The same things were measured in two ways. Each way mixes the same 4 hidden numbers, adds some noise and spreads widely along 3 directions of its own, which tell nothing about the thing.
(in the rows, 128 means zero)
Some things both ways: the first way, then the second way.
[ 86 153 114 138 142 119  99 135 190 129 115 142 160 148 102 119 132]
[136 190 118 152 141 155 116 167 155  98 141 139 129 141  99 142 155  74]

[109 139  84 146 141 107 137 179 164 164 105 108 140 133 135 116 135]
[ 87 155 161 134 135 121 124 123 153 111 152 114 146 146  91 176 168 130]

[106 129 123 128 160 144 133 147 161 100 109 148 129 147 104 138 126]
[114 153 180 157 114 125 135 119  95 138 156 121 121 179  96 123 162 106]

[169 120 170 136 163 146 140 130 112  43 126 116  68 125 133 158 138]
[133 135 161 166 110 147 106 107 137  86 114 132 153 116 127 115 132  81]

[ 99 134  94 181 151 122 112 116 135 197  97 130  97 105  68 135  77]
[145 122  40 104 129 129 177 138 123 159 169 104 101 147 145 111 108 166]

[111  97 133 126 160 168 130 117  88  98 142 166 167 151  79 175  98]
[161 153 114 120 151  79 139 182 100 155 113 146 119 139  83 106 106 116]

[151 100 129 215 148 192 139 136  81 101 156 134  71 112 131 122 123]
[ 79 202 142 125 131  85 132 155 168 131 167 125 136 136  91 158 165 113]

[138 149 155 187 130 140  75 103 130 100 154 118 121 119 122 105 139]
[125 162  99 144 142 147 124 164 143 128 121 118 140 131 120 131 137 113]

[122 162 144 170 154 100  78 116 181 142 106 118 210 146  98 115 124]
[123 104  85 149 143 144 117 164  90 179  76  77 176 122 135 101 108 154]

[126 142 153 166 141 145  89  93 139  95 137 138  86 119  96 130 121]
[142 151 103 136 119 144 149 133 115 131 151 117 112 150 134 110 133 110]

[155 131 145 180 131 167 118 147 123  52 171 121  87 128 177  99 173]
[ 95 139 169 146 117  98 106  96 184  84 126 138 165 101 117 140 137  99]

[115 150 134 107 142  91  91 113 148 143 105 118 136 127  90 148 106]
[173 114  95 137 139 171 145 137  94 133 126 116 110 161 126 116 118 123]

[111 153  93 178 145 110 128 157 182 163  91 105  68 111 126 107 128]
[ 96 148 120 135 104 160 138  89 167  99 182 107 128 141 151 144 158 117]

[ 82 118  74 149 115 156 127 168 136 140 169 146 153 142 145 106 152]
[ 96 154 145 132 104  85 148 122 117 153 171 124 124 149 118 106 141 124]

[155 126 150 252 129 207  98 116 112  58 193 132  34 109 167  75 166]
[ 61 133 140 135  83  82 141  87 146 147 171  98 150 125 150 103 138 146]

[116 119 121 185 121 183 109 115 110  91 174 149  37 106 136 120 139]
[115 208 141 122 116 114 151 129 171  91 208 158  83 167 101 155 174  75]

[146 112 103 180 127 151 126 152  73 146 160 108 130 121 150 116 131]
[ 85 163 120 149 116 118 133 153 113 178 149  90 143 155 121 111 160 131]

Other things, the second way, with their names:
<268>: [105 132 154 133 107  96 149  96 114 140 172 120 123 154 122 111 139 128]
<177>: [ 85 113 202 163 101 108 117  83  98 137 134 107 164 141 113 121 146 131]
<206>: [113 181  84 106 127  90 157 152 182 124 176 137 108 127 117 129 126 116]
<154>: [178 112 142  96 158  50 153 136 114 119 119 178 117 130  63 139  85 133]
<355>: [133 166 128 144  96 131 147 128  96 146 173 124  97 175 134  89 149  90]
<404>: [106 118  61 103 137 118 169 140 124 182 159  79 128 146 135 126 119 190]
<330>: [163 115 100 115 129 107 162 125 105 139 149 136 104 143 131  94 103 134]
<325>: [112 131 120 158 150 112  98 175 108 159  68  99 184 108 106 114 117 133]
<371>: [209 130 122 142 125 156 146 123  96  98 128 157  92 150 128  92 104  76]
<34>: [ 95 163 129 129 117  91 141 134 143 146 164 119 134 143 115 122 144 123]
<18>: [111 160 124 147 137 174 122 129 153 100 146 108 144 143 117 168 160 115]
<340>: [166 150 115 121 157 105 150 172 100 139 129 149 104 156  78 128 114 121]
<148>: [ 70 129 104 106 136  57 141 140 140 176 139  94 162 116 103 138 120 188]
<63>: [111 138 128 144 145 152 111 141 123 126 116 102 158 143 106 155 144 132]
<388>: [121 116  96 129 140 103 129 157 105 170 101 104 158 116 117 105 102 157]
<189>: [157 103  53  94 127  95 178 136 105 170 149 118 100 144 142  90  82 167]
<128>: [109 155  71  94 141  83 167 151 153 153 170 117 110 140 111 138 121 161]
<359>: [161 118  81 103 131 147 178 105 117 120 178 126  83 167 133 126 113 149]
<356>: [161 114 116 131 121 187 157  91 107  98 167 114  91 181 138 143 136 125]
<275>: [127 178 107 137 130 158 131 136 178  87 154 130 123 133 123 147 151  90]
<19>: [111 140  51 115 125 116 148 153 142 171 143  95 128 122 151 101 116 156]
<207>: [134 147 102  94 138  64 157 131 169 116 169 152 107 123 110 130 106 137]
<279>: [137 108  73 130 103 174 134  76 189  66 149 117 142 101 192 122 111 122]
<184>: [116 132  59 119 134 128 152 138 138 154 151  93 133 130 143 119 117 161]
<65>: [105 159 137 126 115 128 133  97 178  83 173 134 125 136 124 151 147 109]
<416>: [129 102 103 141  98 134 139  99 128 127 134 110 142 119 166  91 105 129]
<419>: [131 146 137 109 101  88 181  93 128 125 212 150  81 172 123 118 132 125]
<30>: [116 177 149 149  81 152 164  95 111 122 211 125  81 192 144 102 173  84]
<294>: [ 94 155  65 109 122  82 159 152 152 171 163 103 131 122 138 102 121 156]
<216>: [135 129 134 104 137 116 154 109 142 104 159 137 119 146  99 159 127 136]
<297>: [191 102  26 120 133 176 161 132 120 128 131 116 100 129 175  83  80 128]
<20>: [109 158 124 143 132 112 106 142 169 104 114 124 166  98 123 131 128 107]

Some of these things the first way, each followed by its name:
[115 114 133 138 153 154 125 113 109 112 126 144  87 118  86 159  99] -> <330>
[117 141  93 138 110 106 103 153 127 163 146 104 109 114 147 109 144] -> <275>
[139 113 102 147 143 130 148 174 104 136 135 105 133 132 153 131 144] -> <20>
[116 147 140 166 144 126  89  87 140 138 110 128  35  93  75 137  93] -> <359>
[117 112 144 131 169 156 129 103 114 103 111 156 133 133  64 181  85] -> <340>
[114 139 134 147 164 147 137 159 187  70 109 138 132 153 134 122 155] -> <177>
[108 174 112 157 131  91  83 140 201 154 111 105 132 129 126  94 141] -> <18>
[101 117  72 210 124 168 118 152 103 172 158 135 129 123 131  98 125] -> <294>
[110 157 128 138 139  94  82  90 151 160 105 123  99 110  74 144  93] -> <297>
[151 159 148 194 154 121 110 114 160 115  98  97   4  89 116 115 118] -> <279>
[157 136 148 175 130 142  97 117 109  91 155 110  69 109 145 117 145] -> <416>
[ 87 133 124 185 126 188  92 110 159  81 173 169  59 123 115 106 135] -> <419>
[135 117 124 203 135 181 118 132 101 102 167 138  86 117 142 111 137] -> <34>
[ 96 122 111 173 146 153 114 111 123 156 125 152 109 122  71 143  89] -> <189>
[114 138 134 189 167 155 129 123 181 100 100 136  43 122 100 116 118] -> <65>
[144 114  92 218 107 160 105 152  70 156 192 106 142 120 172  82 153] -> <148>
